The first 5 rows are patterns. Each new row is the sum of 2 different patterns, raised or lowered, with some noise. Before adding, each is slid sideways (what falls off one end comes back at the other), maybe read backwards, and multiplied by a number that may be negative. Names go in the order of the patterns.
Known rows, each followed by the names of its patterns:
[ 0.25 -1.00  0.59  0.66 -0.64 -0.12 -0.47 -1.06 -1.16 -0.95 -2.01  0.14
  1.06 -0.23 -0.93  0.12 -1.95  1.57  0.07  0.17 -0.08 -0.55  1.83  2.10
  1.11  0.65  0.61 -1.54  1.71  0.04  1.84  0.48 -1.57  1.22 -0.45  1.40
 -0.22]  K3
[ 1.19 -1.75 -0.56  1.41 -0.29  0.68 -1.19  0.57 -1.85 -1.47  0.19  1.36
  0.72  0.98 -1.38  0.46 -1.61  0.78  1.62 -0.26 -1.40 -1.73  0.34  0.52
  0.68  0.78 -1.16  0.45 -1.19  1.26 -1.31 -1.82  1.39 -1.12  0.05  0.51
  0.21]  K647
[ 2.10 -0.18 -1.55 -1.02  0.34 -1.63  0.30 -1.17  0.12 -0.68  1.79 -1.50
  0.98 -2.03 -1.44 -1.39  0.18  0.01  1.19  1.24  0.33  1.78 -0.84 -0.45
  1.47 -1.42  0.07  1.44  1.54 -1.68  0.74 -0.66 -1.94  1.01 -0.10  0.18
  1.44]  K117
[ 1.64 -0.73 -1.11 -0.85 -1.98  0.08  1.45 -1.27 -0.10  0.49  0.49  1.18
 -1.62  0.73  0.97  0.83  0.84  0.34  2.11  1.22  0.99  0.70  1.50 -2.01
 -2.06 -1.08  0.54 -1.44 -0.46 -1.71  1.74 -1.02  1.31  0.07 -0.73 -0.19
 -1.65]  K618
[ 0.39 -1.63 -2.03 -1.52 -0.85 -1.22 -1.36  0.08 -0.13  0.68  1.72 -1.49
 -0.31 -0.43 -0.49 -0.99  2.01 -2.07  1.12  1.91  1.13 -1.54 -1.67  0.11
 -1.46  0.90  0.40 -1.33 -0.33 -1.34 -2.07  1.83  0.11 -0.54 -0.64 -1.74
 -1.10]  K163

New rows, each followed by the names of its patterns:
[-0.89 -0.34  0.14  1.17  0.87 -1.52 -3.03 -0.63  1.21 -3.56 -0.44 -0.73
 -0.53  0.69 -0.28 -2.17 -1.66 -0.29  0.31 -0.15  1.61 -0.87  0.29  0.20
  1.40 -1.71 -0.73 -0.32  1.02  0.23 -0.11 -1.38  2.56  0.79  0.56  0.90
 -0.12]  K618 K163
[3.66 3.20 1.04 0.44 1.83 0.51 2.48 0.98 3.32 0.90 0.21 2.37 3.47 3.96
 2.97 0.78 1.25 1.21 3.12 1.38 4.27 0.17 3.89 4.89 1.73 2.48 1.31 1.76
 0.90 1.68 3.78 1.64 0.80 1.67 0.47 4.30 1.80]  K647 K163
[-0.81  0.40 -1.18 -0.25  1.82 -1.85 -1.15 -1.87 -0.60 -1.96  0.62  1.92
  1.99 -0.48  1.72  0.08  1.25 -0.11 -0.16 -1.19  1.32 -0.84  1.83  0.42
  1.74 -0.38 -1.14 -1.60 -2.16 -0.89 -0.92 -0.38  0.18 -1.80  1.25  0.59
 -2.29]  K117 K618
[-2.73 -4.13 -0.81 -3.50 -1.98 -3.40 -3.90 -0.13 -0.84 -3.63 -2.31 -1.70
 -1.53 -2.80 -1.02 -1.54 -1.57 -2.15 -4.06  0.29 -1.57 -1.66 -3.43  1.75
 -1.56 -1.02 -3.19 -1.42 -4.30  0.90  0.24 -1.92 -2.70 -4.48 -2.21 -1.81
 -2.50]  K647 K163
[-1.22 -0.04 -0.74  0.97 -0.87 -1.26  1.28 -0.69 -1.71 -2.27 -1.43  0.32
  0.68  0.68 -0.85 -1.52 -2.06 -0.95 -2.75  0.48  1.34 -1.24 -3.06 -0.69
  0.68 -2.20 -0.19 -0.30 -2.09  0.19 -0.65 -0.84 -0.63 -0.08 -1.32  0.08
 -1.02]  K117 K163
[ 0.53  1.88 -0.87  3.45 -0.32 -0.08  0.66  0.35 -1.21 -1.06  0.04  0.96
  1.62  2.08  0.81  2.42  0.14  0.67  1.26  1.67  2.27  0.21  2.99  0.47
  2.30 -0.48  0.30  1.86  1.57 -0.72  0.86 -0.51  0.82  3.03 -0.55 -0.57
 -0.65]  K117 K618
[ 1.63  0.81 -0.76  1.42  0.76  0.08  1.26  0.24  1.00 -1.77  0.00 -2.01
  0.04  0.32 -1.89 -0.09 -1.73  1.94 -2.03  0.34 -2.37 -3.79 -2.91  1.20
  0.82 -0.76  0.36 -2.61  1.30  0.56  0.77  0.95  0.14 -1.76  1.45  0.98
  1.18]  K3 K163
[ 2.30  0.55  2.83  1.49  1.98  3.83  1.01  1.38  0.47  2.61  1.80  3.84
  1.06  1.35  0.25  2.05  1.65 -0.91 -1.03 -0.52  1.49  0.29  2.28 -1.11
  0.89 -0.65 -0.76  2.04 -0.46  1.21 -0.70  2.57  2.41  2.83  0.54  1.52
  2.07]  K3 K618
[ 1.51  0.41  2.40  1.06 -0.12 -1.91 -2.34  0.60  1.51 -0.05  1.67 -0.07
 -3.59  2.16 -0.14 -0.94 -1.68  1.02  0.82 -1.06  2.21 -1.40  0.48 -0.03
  1.20  2.79  0.72 -1.20 -0.42  0.06  0.13  0.60  2.34  0.06  0.30  1.96
  0.92]  K647 K163
[ 3.20 -0.04  1.82  0.18 -0.35  0.79 -0.32  2.38 -0.06  0.11 -0.45 -1.79
  2.01 -0.24 -0.97 -1.88 -0.14  0.63  0.29 -0.72 -0.22 -0.97 -0.20  0.39
  0.40  2.08 -2.35 -0.38 -1.81  1.32 -1.41 -0.57 -0.75  1.09 -0.42  0.57
  0.59]  K647 K618
[-4.08 -2.37 -0.11 -1.99 -1.13 -0.97 -2.09 -2.72 -0.93 -2.95 -2.92 -1.80
  0.23  0.64 -0.93 -1.28 -2.69 -1.00 -2.59 -2.63 -3.88 -1.01 -3.39 -0.32
 -1.05  0.50 -2.53 -2.26 -3.39 -3.14 -1.22 -4.64 -1.17 -0.19 -2.75  0.16
 -1.47]  K117 K618
[ 2.32 -0.68  2.47  1.26 -0.06  2.31  0.80  0.35  1.86  2.14  1.39  2.00
 -0.12  0.20  1.13  0.69  3.18  0.60  2.74 -0.27  1.74  0.53  1.53 -0.53
  1.33 -0.25  1.34  0.27  1.60  1.52  1.74  0.00 -0.86  1.06  0.88  1.25
  2.19]  K3 K117
[-0.49 -1.44  1.21 -1.51 -0.60 -2.80 -0.54  1.26 -2.60 -0.15 -0.16  0.12
 -1.89 -0.16 -0.90 -1.64 -1.20 -1.25 -0.50  0.53  2.03 -0.51 -2.97 -0.98
  0.42 -1.92 -0.48 -1.39 -0.23 -1.89  0.50 -2.93 -1.03 -2.02 -2.06 -2.28
 -0.79]  K117 K163
[ 0.34 -0.17  1.98  0.43  1.97 -0.27  1.74 -0.46  0.38 -0.98  1.45 -0.24
  0.77 -0.75  0.03  1.93 -0.39 -2.35 -1.64 -0.61 -0.24 -1.94  0.71 -0.19
 -0.88  0.57 -0.08 -0.05  0.49  0.42 -0.39  0.62  1.63 -2.52  0.05 -1.65
 -0.99]  K117 K618
[ 0.29 -1.62 -0.33 -4.05  0.39 -1.29 -3.65 -1.79 -0.41  0.48 -1.14  0.84
 -2.14 -2.01  0.56 -0.91  0.31  1.51 -1.91 -0.66  0.52 -0.41 -0.20  0.07
 -0.95  0.27  2.10 -0.33 -0.41 -0.31  0.00 -0.87 -2.29 -2.85 -3.51 -0.01
 -1.07]  K3 K163
[-0.31  0.00 -1.08  1.83 -0.41  1.76 -0.56 -0.08  1.76 -1.57  1.02  2.95
  0.98  2.26  0.86  2.18 -1.72  0.01  1.93  2.29  1.20  1.08 -2.65  2.76
 -0.13  1.39  2.89 -0.58 -1.73 -0.11  0.41  2.35  2.34 -0.20 -2.71 -0.12
  1.02]  K647 K163
[-2.09 -3.39 -0.76 -0.20  1.11 -1.15 -0.12 -1.73 -2.31  1.22 -0.99 -0.69
  0.28 -3.70 -1.01  0.42 -1.37  0.37  0.39 -0.87  0.94 -0.31  0.81  0.44
  0.60  0.65 -0.50  0.32 -0.98 -1.44  0.79  0.48 -1.70 -1.92 -0.89 -2.10
 -0.30]  K618 K163
[ 3.65  0.96  2.30  2.10  2.06  3.50  3.20  2.68  1.69  4.15  3.19  1.67
  2.67  2.10  3.29  2.22  0.32 -0.29  2.72  2.53  3.02  1.84  1.43  0.52
  2.84  2.42  2.47  4.11 -0.74 -0.25 -0.37  3.64 -0.49  1.31  0.43  2.91
  2.24]  K618 K163
[-5.08 -1.61 -2.33 -1.45 -2.55 -5.41 -2.91 -4.51 -2.07 -1.48 -5.17 -1.51
 -2.60 -5.87  0.04 -3.01 -2.30 -4.04 -5.27 -4.46 -2.84 -2.80 -3.34 -3.93
 -4.96 -4.49 -2.67 -3.03 -1.84 -2.78 -1.81 -5.29 -3.07 -1.87 -1.48 -4.18
  0.00]  K647 K163
[-0.13 -1.12  0.05  0.64 -0.19 -0.05 -2.90 -0.22  1.78  0.89  0.14 -0.32
 -2.55  1.31  0.30 -0.03 -0.58 -2.31 -0.11 -0.84 -2.16 -0.76 -1.20  0.24
 -2.76 -2.73 -0.54 -1.09 -1.52  1.67  0.58  1.27 -1.98 -0.06  0.71  0.31
 -1.74]  K647 K618
[-0.77 -2.76 -2.49  1.05 -0.80 -0.86 -1.17 -3.06 -1.04 -0.92 -1.70 -2.34
 -2.86 -1.11 -2.58 -1.22 -0.85 -0.44 -0.73  0.38 -0.94 -0.12 -2.37 -1.75
 -2.29 -0.60 -3.68 -0.77 -0.21 -0.86 -2.69 -2.47 -0.24 -2.89 -0.90 -1.30
 -1.93]  K618 K163
[ 0.46 -1.81 -0.79  0.37 -2.23  0.14  1.43 -1.85  1.47 -0.08 -1.06 -1.30
 -1.21  0.16 -0.21  1.63  0.49 -1.98  2.94 -2.40  0.98  0.96 -1.39 -0.60
  1.10  2.00 -0.99 -0.68 -2.00 -1.61  0.84 -0.25 -1.78 -3.04 -0.55  0.46
 -2.21]  K647 K163
[-1.21  0.32  1.64  0.18 -0.94  1.34 -0.32 -0.35 -0.66 -0.23 -2.17  2.57
  0.32 -0.69 -0.34 -2.54 -1.24  0.07 -2.28 -1.95 -1.35  0.57 -0.31 -2.59
 -0.31 -0.23  0.29  2.25 -1.88 -0.17  0.25 -0.46  0.76  1.89 -2.42 -1.04
 -2.18]  K618 K163
[-1.36 -2.00 -3.18 -2.53 -4.38 -4.94 -1.27 -3.39 -2.76 -4.14 -2.14 -5.85
 -0.20 -4.37 -6.24 -4.03 -3.79 -0.58 -3.96 -2.47 -4.93 -5.36 -3.71 -2.49
 -2.12 -1.48 -4.66 -4.67 -0.90 -3.09 -1.07 -2.26 -4.41 -1.83  0.25 -0.98
 -1.50]  K3 K163
[ 0.19 -3.15 -1.04  0.01 -1.56 -1.89 -4.29 -1.22 -0.72 -1.69  1.30 -1.23
 -3.47  0.53 -2.58 -3.16 -2.35 -1.73 -1.65 -2.22 -2.05 -3.86 -2.79 -3.05
 -4.48 -2.83 -2.62 -1.53 -1.72  1.38 -0.64  0.01 -3.69 -0.15 -1.67  0.53
 -3.72]  K117 K618
[-0.90 -0.68 -1.57 -3.73  0.80 -1.66 -1.97  0.06 -2.51 -1.74 -1.15 -1.32
  0.19 -0.14 -2.24 -3.95 -3.07 -0.14 -2.21 -0.15 -2.14 -0.80 -2.49  0.10
 -2.45 -0.97 -1.28 -2.50 -1.90 -0.19 -1.59  0.13 -0.42  0.47 -2.14 -1.98
  0.63]  K647 K163
[ 0.55  0.93 -0.09  0.02  0.59 -0.52 -0.15  0.64  2.65  2.83  1.75 -0.58
  1.31 -1.17  1.79  0.24  2.30 -0.50  2.58  1.59  0.52  2.35  0.54 -1.08
 -0.79 -0.09  1.81  0.15  1.26  1.44 -0.42  2.64 -1.04  0.70  1.47  1.81
 -1.26]  K647 K117
[ 0.79 -1.11  0.84 -2.30  3.29  1.65  1.62  0.50  1.02 -2.94  1.01 -1.01
 -2.98 -0.21  2.10  0.29  1.34  1.37 -2.00 -1.74  2.74 -0.01  2.07  3.64
 -2.40  0.00  0.43 -0.42 -0.14  1.42  1.03  2.59  1.85  3.15  0.61  2.50
  1.27]  K117 K163
[-0.41 -1.88 -3.07  0.81 -0.32  0.16  0.14 -1.12  2.64 -1.78 -1.91  0.18
 -2.29 -0.71 -1.05 -0.37 -2.87 -0.45 -2.27 -0.45  2.48  0.35 -0.63  2.24
  1.84  1.05 -3.26 -0.63 -1.32 -2.04  0.28 -1.49  1.15 -2.59  1.82 -0.58
  1.18]  K117 K618
[ 2.33 -0.39  3.60  3.04 -0.23  0.82  2.42  0.13  3.63  5.60  2.11  0.53
  3.53  0.04  0.05  1.78  3.05  2.04  3.10  4.02  1.84  3.15  0.77  1.61
 -0.15  2.48 -0.28  2.66  3.70  2.62  0.48  1.67  0.79  0.86  3.15 -1.25
  1.61]  K117 K163
[ 3.43 -0.66 -0.52  1.78  2.47  3.90 -0.42  1.10  1.02  0.50  3.41  0.46
  1.02  0.59  2.26  2.37 -0.61  1.36  2.06  0.07 -0.04 -0.98  2.09  1.50
 -1.94  0.36 -0.30  1.47 -0.64  4.28  4.01  1.41 -0.69  1.20  0.73  3.52
 -0.50]  K647 K618
[ 0.41  0.24  0.14  1.38 -1.42 -0.07 -1.23 -0.65  0.30 -1.15  0.88 -1.05
 -0.38  0.06  1.04 -0.01  0.92 -0.26 -0.11  0.66  0.12  1.47  1.41  0.72
  0.24 -1.27 -0.34  1.60  1.37  2.19 -1.71  1.51 -0.32  0.26  0.59 -0.93
 -1.66]  K3 K163
[ 1.30 -1.65  0.62 -0.42 -1.06 -1.78 -0.46 -1.27 -1.60 -1.00 -3.02  1.35
 -0.59 -0.89  0.45 -1.54 -1.73 -0.23  1.32 -0.64  0.43  0.89 -1.06 -0.06
 -1.24 -2.16 -1.54 -0.58  0.61 -0.67 -0.65 -0.15  0.01  0.12 -2.12 -0.46
 -2.71]  K3 K117
[ 1.19  0.20  0.92 -1.17  0.87 -0.80  0.22 -0.38  0.65  1.99 -0.46  0.37
  1.19 -0.38  0.99 -0.21 -0.91  2.16  0.93  0.91 -0.95  1.54 -0.96 -1.05
  1.51  1.29  1.44  1.38 -0.39  0.77 -1.57  0.14  0.19  0.86 -1.36  0.22
  0.13]  K647 K117
